There are 10 hidden switches. A switch that is on adds its own fixed numbers to the row, and there is some noise. The rows also spread widely along 12 directions, which tell nothing about the answers.
In the rows, 128 means zero.
Known rows, each followed by its switches (1 for on, 0 for off):
[128 148 120  48 145 171 106 109 144 126  77  83 150 139 137 102 131 100
  97 115  90  47 185 183 195 121 152 162] => 1 0 0 0 0 0 0 0 0 0
[122 120 136 110  97 193 137 150 132 137  71 111 149 137 182 146 103 135
 122 150 164 112 134 175 112  98 152 172] => 1 1 0 1 0 1 1 1 1 0
[151 102  89 109 150 152 119  98 135 136  98 134 134  92 117 141  91 108
 103 149 149 146 125 155  84 105 153 152] => 1 0 1 0 0 0 1 1 0 0
[126 158  90 119 132 157  87 131 135 118 102  87 165 178 113 164 113 116
 107 138 141 103 135 141 132 140 127 155] => 1 0 1 0 0 1 1 0 1 0
[117  69 116 152 118 130 174 134 158 143 141 138  91  95 174 134 145 120
 155 108 154 192 104 133 100 143 131 132] => 1 1 1 1 0 1 1 0 1 0
[126 139 156 114 116 128 107 147 149 125  72 148  90  88  69  96  97 102
 141  73  99 115 152 162 135 100 181 104] => 0 0 1 1 0 1 0 0 1 0
[123 130 141 111 132 141 158 128 165 133 118 135 100 101 162  88 132 118
 126 125 145 167 144 144 145 135 146 130] => 1 0 0 1 0 0 1 0 0 0
[102 193 182 128 127 133 128 181 147 137 116  81 144 184 164 108 142 132
 145 154 157 101 153 142 154 124 161 147] => 0 1 1 1 0 0 0 0 0 0
[149 113 135 100  94 141 114 152 139 153  99 122 141 120 181 124 152 140
 167 115 130 119 125 152 140 115 148 103] => 0 1 0 1 0 0 0 1 1 0
[115 128 143 122 121 200 153 127 141 139 114 140 124 139 145 124 118 122
 107 119 159 131 124 146  92 109 159 165] => 1 0 0 0 1 1 1 0 0 0
[124 125 136 154 128 185 102 164 171 139 136 137 106  95 187 115 103 121
 154 148 148 153 145 128 113 104 144 159] => 1 0 0 1 0 0 1 0 1 1
[156 132  98 137 140 135  65 144 155 144 113 126 128  93 102 135  92 113
 150 133 141 148 131 145 118 113 149 127] => 0 0 0 0 1 1 1 1 1 0
[161  95  60 183 154 151  25 142 146 165 155  85 149  84 123 154 133  97
 198 171  92  81 152 122  69  83 166 153] => 0 0 1 1 0 0 1 0 0 0
[129 165 141 114 134 205  97 157 154 108 103 133 113 142 153 131  99 123
 104  96 138 132 154 130 155 118 125 141] => 0 1 0 0 0 0 1 0 0 0
[114 128 128 125  91 106 139 164 136 141  94 150 116 106 104 145 113 150
 141 118 114 122 129 160 111 110 148 104] => 1 1 0 0 0 0 0 0 1 0
[169 103  96  91 107 123  52 156 138 153  69  96 194 100 135 150 116 120
 166 156 124  82 113 161 116  89 159 108] => 0 1 0 1 0 0 1 1 1 1
[101 130  59 140 111  94 127 137 136 127 135 105 137 163 117 186 152 166
 120 142 122 115 131 155 132 161  91 122] => 1 0 0 1 0 1 0 0 1 0
[148  61  50  84 110 139  83 119 126 129  62 115 174  85 179 167  91 178
 142 176 143  84 137 227  97  85 135 147] => 0 0 1 0 0 1 0 1 0 0
[ 99 200 107 118 122 128 108 159 149 107  89  84 120 175 132 131 104 193
 113 176 144 110 213 200 197 166 100 144] => 1 0 1 0 1 1 1 0 1 0
[126 158  97 111 167 168  78 142 159 118 100  81 110 119 124 124 105 137
 109 144 104  94 225 195 203 135 111 169] => 0 1 0 0 1 1 1 1 0 1
[149 118 119  96 113 149  92 142 128 138  72 134 166 126 101 152 111 134
 121 123 158  96 103 168  84  88 168 108] => 0 1 1 1 1 1 1 1 0 0
[143 107 119  85 133 133 126 122 144 148 107 117 157 118 119 132 160  86
 115  99 136 118  89 128 123 121 157 111] => 1 1 0 1 0 0 1 1 0 0
[110 137 121 131 114 182 138 152 140 127 104 130 114 140 139 158 100 134
 101 138 130 116 148 154 117 120 128 163] => 1 1 0 1 1 0 1 0 0 1
[101 120 139 124 133 203 192 105 141 122 117 136  70 129 144 120 125 106
  83  88 126 137 158 152 131 142 140 176] => 1 0 1 1 1 0 1 0 0 0
[130 189 109 146 112  93  76 180 139 136  89  65 160 158  83 144 118 111
 157 157 108  99 156 144 155 141 149 130] => 1 1 0 1 0 1 1 0 0 0
[109 148 150 135 111 126 109 174 136 134 107 119 133 143  89 140 138 119
 143  89 119  88 121 139 110 106 167 108] => 0 1 1 1 0 1 0 0 0 0
[157 138 108  94 158 152  90 122 173 131 124 151 155 120 155 113 123 151
 111 169 188 173 132 137 103 106 131 115] => 1 1 0 0 0 1 1 0 0 0
[160  63  73 114 173 122  63 127 178 152 167 110 165  91 168 138 166 108
 158 141 152 136  88 110 100 116 127 106] => 0 1 1 1 0 0 1 0 0 1

New rows, each followed by its switches (1 for on, 0 for off):
[125 156 179  92  90 175 150 135 130 136  66 149 122 126 154  84 124 151
 130 127 132  97 165 174 111  90 191 124] => 1 0 1 1 0 0 0 0 0 0
[137 186 117 136 177  88 114 126 172 126 142 116  98 138  69  95 147 116
 116 139 132 176 176 124 155 158 132 106] => 1 1 1 1 0 1 1 0 0 0
[122 177 123 109 109 149 105 144 143 103  97 135 121 181 141 137 125 173
 109 112 148 136 157 151 157 147 108 106] => 0 0 1 1 0 1 0 0 1 0
[106 164 133 135 149 116 140 146 161 118 149 125  93 147  99 125 157 110
 105  86 130 156 135 108 160 166 118 107] => 1 1 1 1 0 0 1 0 0 0
[124 123 138  78 139 135 137 141 178 112  91 157 118  92 159 102  62 113
  97 127 189 188  97 156 150 134 129 133] => 1 0 0 0 1 0 1 0 0 1
[148 127  73 112 133  90 114 124 140 127 103 110 137 128  93 154 132 119
 121 131 111 137 131 142 130 152 124 105] => 1 1 1 1 0 0 1 0 0 0
[137 143 114 144  80 101 114 158 134 132 115 140 120 141 144 145 133 174
 166 132 131 158 125 133 116 147 118  85] => 0 0 1 1 0 0 0 0 1 1
[101 174 133  94 126 152  92 165 155  98  88 121 125 148 114 128 110 162
  93 111 133  81 165 174 176 132 120 109] => 0 0 1 1 1 0 1 0 0 1
[114  95 114  58 105 155 159 102 131 115  61 146 142 118 112 132 132 149
  86  86 139 100 121 192 120 115 142 110] => 1 0 1 0 0 1 1 0 1 0
[ 87 118 115  95 106 165 163 131 123 112  58 116 127 131  87 166  88 112
  62  91 122  81 127 193 136 127 138 169] => 1 0 0 1 1 1 1 1 0 1
[114 127 130  86 121 132  70 168 170 109  88 120 140 115 103 126 113  85
 119  55 138  96  87 143 168 144 143 102] => 1 0 1 1 1 1 1 0 0 1
[150 183 120 133 113  76 110 152 143 133 123 117 119 162  94 128 151 115
 148 110 113 165 125 104 149 175 128  78] => 1 1 1 1 0 0 0 0 0 0
[110 128 128 137  94  94 159 147 128 141  82 109 137 128  80 138 102 112
 136 138 136 127 105 162  96 134 166 134] => 1 0 1 1 1 1 1 0 0 1
[133 151 109 117 123 131  96 136 141 135 133 125 147 143  85 139 170 137
 121 100 115 101 123 118 119 123 137  81] => 0 0 0 1 0 0 1 0 0 0
[130 172 123 129 105 193  79 154 138 137 127 138 137 163 116 150 140 155
 124 113 125  98 145 125 119 120 133 112] => 1 0 0 0 1 0 1 0 1 0
[ 94  93 116  95 107 143 183 122 132 117  87 130 128 124 156 147 127 149
  94 118 151 118 113 178 113 131 128 138] => 1 0 1 1 0 0 1 0 0 0
[163 172 108  85 118 169 104 120 142 119  89 118 147 170 144 130 140 138
 100 137 120 130 163 137 156 149 113 116] => 1 1 0 1 0 0 1 0 0 1
[122 131 146 119 108 139 148 144 125 132  74 111 105 118  89 133 127 101
 124  74  97 105 145 156 147 126 159 120] => 0 1 1 1 0 0 1 1 1 0
[140 124  79 101 117 141  66 149 162  88 108 143 116 129 132 158 144 146
 117  45 124 142 121 135 176 168  81  69] => 0 1 1 1 0 1 1 0 0 0
[129 137 122 161 122 169 146 129 141 132 151 153 116 157 155 149 133 128
 116 130 174 186  98  93  68 137 129 135] => 1 0 1 1 0 0 1 0 0 0
[ 74 156 175 158 118 124 151 182 152 131 145 106 118 173 117 136 153  89
 131  80 150 130  90 103 128 151 148 139] => 1 1 1 1 0 1 0 0 0 1
[125 121  99 103 148  90 125 131 153 139 135 120 119 120 123 126 154 164
 132 136 125 122 152 169 145 137 120  99] => 0 1 1 0 1 0 0 0 0 0
[115 114 129 150 128 178 154 139 142 146 126 110 117 130 178 137 131 129
 136 157 142 125 148 146  93 110 151 174] => 1 1 1 1 0 0 1 0 0 0
[120 171 203 115 116 140 175 155 150 130 107 152 102 158 108  97 134 114
 108  80 164 172 103 112 127 139 160  96] => 0 1 1 1 1 0 1 0 0 1
[140 153 160  85 129 138 184  96 134 132  77 155 103 133  94  95  83  91
  86 117 144 172 122 148 115 136 171 142] => 1 0 1 0 1 0 0 0 0 1
[115 119 138 141 140  94 146 152 168 149 161 163  97  89 127 104 165 189
 154 138 160 174 140 140 102 111 134  69] => 0 1 1 0 0 0 1 0 1 0
[112 113 125 125 114 133 161 139 138 137 120 131 128 124 147 147 136 141
 117 118 163 149 101 143 113 127 130 122] => 0 0 0 1 0 0 1 1 1 0
[166  82  63  94 172 158  44 120 186 125 122 120 134  73 162 119 104  93
 137 122 139 140 129 150 149 119 127 137] => 0 0 0 1 1 1 1 0 0 0
[139 182 165 157 119 143 144 138 138 146 107  90 106 155 135  85 125 119
 167 149 137 170 177 135 140 142 167 151] => 0 0 1 0 0 1 1 0 1 0
[153 157 144 135  87 137  89 155 134 144  89 143 124 129 108 113 112 137
 170 116 127 127 135 146  99 109 178  98] => 0 0 1 1 1 1 0 0 0 0
[113  92 109 140  96 158 133 150 143 119 105 131 105 115 165 154 110 130
 141  85 146 145 105 155 122 145 126 137] => 0 0 1 1 1 1 1 0 0 0
[137 110 107 104 157 135 119 107 155 138 107 141 107  67  99 103 125 125
 115 132 116 117 170 173 116 100 161 120] => 1 0 1 1 0 0 1 1 0 0
[127 131 107 132 126 121  96 162 158 115 116 150 100  97 121 139 120 165
 135 114 127 145 152 149 129 123 116  85] => 0 1 1 1 0 0 1 0 0 0
[121 135 127 112 142 161  77 148 157 119  97 104 146 122 123 121 113 107
 126 115 135  91 137 150 135 107 154 142] => 0 0 1 1 0 1 1 0 0 1
[117  51  75 108  97 133 171 104 113 157  99  97 149 115 141 163 157 131
 135 135 109  75 110 181  87 127 149 147] => 1 0 1 1 1 0 1 0 0 0
[129  97  71 100 113  76 198  96 126 147  89  83 173 155 148 152 116 141
 111 215 172 161 104 185 105 160 127 164] => 1 0 0 1 1 1 1 0 0 1
[ 77 102  83 142 121 154 124 149 160 115 178 151 118 130 155 170 180 197
 105 100 160 128 114 142 112 140  78 102] => 1 0 0 0 0 1 1 0 0 0
[ 98 132 103  93 163 117 149 129 167  98  73 133  83  77 105 115  38 139
  75 158 142 148 181 211 165 133 120 164] => 1 0 1 0 1 0 1 0 0 1
[110 164 144  92 118 123 144 162 154 108  91 158 119 137 144 125 103 177
  99 134 164 146 139 165 137 115 126 103] => 0 1 0 1 0 0 0 0 0 0
[ 97 133 109 109 165  83 131 140 151 134 103  73 125 101  64 129 118  93
 108 124 105  83 156 177 179 126 148 143] => 0 0 0 1 0 0 1 1 1 0
[120 115 127 119 124 134 129 141 136 152 123 118 125 126  86 135 155 108
 137  83  95  85 125 149 122 116 160 121] => 0 1 0 0 1 1 0 0 0 0
[104 150 128  96 106  80  69 183 165 126 113 117 155 131  95 115 178 195
 154 112 135  72 138 175 167 135 127  41] => 0 0 1 1 1 1 1 0 1 1
[128 184 120 134 101 150 123 139 127 102 112 112  96 189 139 149 129 127
 117  71 105 152 151 119 186 191  97 127] => 0 0 1 0 0 0 0 0 0 0
[150 174 140 167 141 131  61 184 180 151 145 133 108 109 150  98 118 164
 181 181 166 179 175 134 133 118 139 110] => 0 1 0 1 1 1 1 1 1 1
[121 107 103  94 134 127 139 120 152 122  86 140 138 101 106 134  87 125
  98 138 154 149 116 168 110 115 136 136] => 1 0 0 0 0 1 1 0 1 1
[ 82  96 112  87 169 122 155 121 183 101 154 173 119 110 117 132 152 149
  55  79 190 160  78 137 121 126  96  89] => 0 0 0 1 0 1 1 0 0 1
[ 99  80 137  80 102 130 218 100 130 119  75 125  94 121 125 133 114  75
  86  42 133 153  82 173 159 178 134 155] => 1 0 1 0 1 1 0 1 0 1
[156 141 105  92 156 158  87 123 151 135  99 111 177 128 161 122  93 132
 117 190 174 127 133 155 108  88 152 154] => 0 0 0 0 0 0 1 0 0 0
[189 192  82  93 157 131  76  96 146 103  88 123 127 167  68 133 117  96
  77 105 123 180 157 120 169 178 111 101] => 1 1 1 1 0 1 1 1 0 0
[ 79 121  90 163 136 127 166 145 137 123 127 108  75 127 100 175  98 138
 103 140 106 129 169 170 139 156  99 174] => 1 1 1 0 1 0 1 0 1 1
[130 140 122 144 131 125 113 140 148 151 149 128 144 147 131 139 150 136
 140 140 167 148 105 120  94 115 145 118] => 0 0 0 1 0 1 0 1 1 0
[153 187 113 118 137 134  94 126 149 134 124 116 133 148  95 109 152 124
 122 135 110 128 167 120 144 140 140 103] => 1 0 0 1 0 0 1 0 0 0
[136 114 153 136 105 177 105 152 149 142 125 173 121 101 138 121 160 143
 145  84 156 138 110 127  73  95 163  87] => 1 1 1 1 0 1 1 1 0 0
[168 150 155  71  90 127 123 128 123 138  57 146 161 134  86 110 110  89
 127  79 119 131  85 126 111 112 180  88] => 0 0 0 0 0 0 0 0 0 1
[131 132 130 130 113 174 148 125 140 113  94 145  80 122 141 127 118 123
 106  86 128 176 156 148 142 157 119 138] => 1 1 1 1 0 1 1 1 0 1
[126 162 123 127  52 129  58 205 132 132  67 101 168 148 158 145 109 177
 189 147 121  70 142 181 144 122 143 111] => 0 0 0 1 1 1 0 0 0 1
[118 154 104 130 128 112 121 154 164  99 117 131  87 139 126 142 107 111
 111  92 119 182 140 131 185 183  87 126] => 1 1 0 1 0 1 0 0 0 1
[152 161  83 101 117 161  65 153 144  92  79 135 148 154 125 185  82 115
  83 105 143 148 110 125 152 151  91 120] => 1 1 0 1 0 0 1 1 0 1
[168 148  81 118 162 157  43 123 164 120 112 142 106 105 106 131  64  93
 120 131 111 147 157 132 136 129 131 143] => 1 0 1 0 1 0 0 0 0 1
[146 207 139  99 118 148 121 131 134 128  82 136 130 163 120 105 127 187
 108 167 140 136 201 176 140 120 142 118] => 1 1 0 0 0 1 0 1 0 0
[128 197 123 164 114 114 126 156 128 111 117 164  87 149  58 150 115 183
 109 117 126 176 166 127 110 141 111  76] => 0 1 1 0 0 0 1 0 0 0
[111 123 160 141 131 189 149 146 150 142 138 158  90 110 104 130 132  83
 102  67 131 137 108 110 104 116 154 138] => 1 1 0 1 1 0 1 1 0 1
[138 114  67 129 126 150 108 105 121 134 130 135 149 155 119 172 154 170
 114 142 129 106 135 149  63 109 124 119] => 0 0 1 1 0 1 0 0 0 0
[153  97  74 188  72 147  99 146 120 154 126 123 110 129 170 177 113 153
 198 151 109 152 135 140  75 140 123 144] => 0 0 1 1 1 1 0 0 1 1
[137 115 116 120 146 157  85 137 150 123 102 139 136  97 109 135  98 108
 116 110 161 129 112 146  91  92 162 129] => 0 0 1 1 0 1 1 1 0 0
[156 200 176 127 101 115 135 164 147 143 104 122 134 179 142  96 126 119
 154 136 177 199 106 105 140 167 156 100] => 1 1 1 0 1 0 1 0 0 0
[137 159 167 108  89 163  92 155 136 145  77 126 145 145 109 107 124  95
 153  91 123  83 117 141 112 107 201 119] => 1 0 1 1 1 1 0 0 0 0
[131 137  95 146 168 151  76 152 180 132 157 119 124 110 168 123 126 149
 142 175 159 157 165 139 128 120 116 146] => 1 1 0 0 0 1 1 0 0 0
[110 163 152  87 142 119 106 150 168 113  95 130 135 133  82 101 123 109
 101  93 160 119 118 141 152 124 158  95] => 1 0 1 1 0 1 1 0 1 0
[111 140 105  98 143 131 116 133 138 130  94  70 158 146 127 135 147 146
 115 155 132  74 176 194 160 133 134 151] => 1 1 1 0 0 1 1 1 0 0
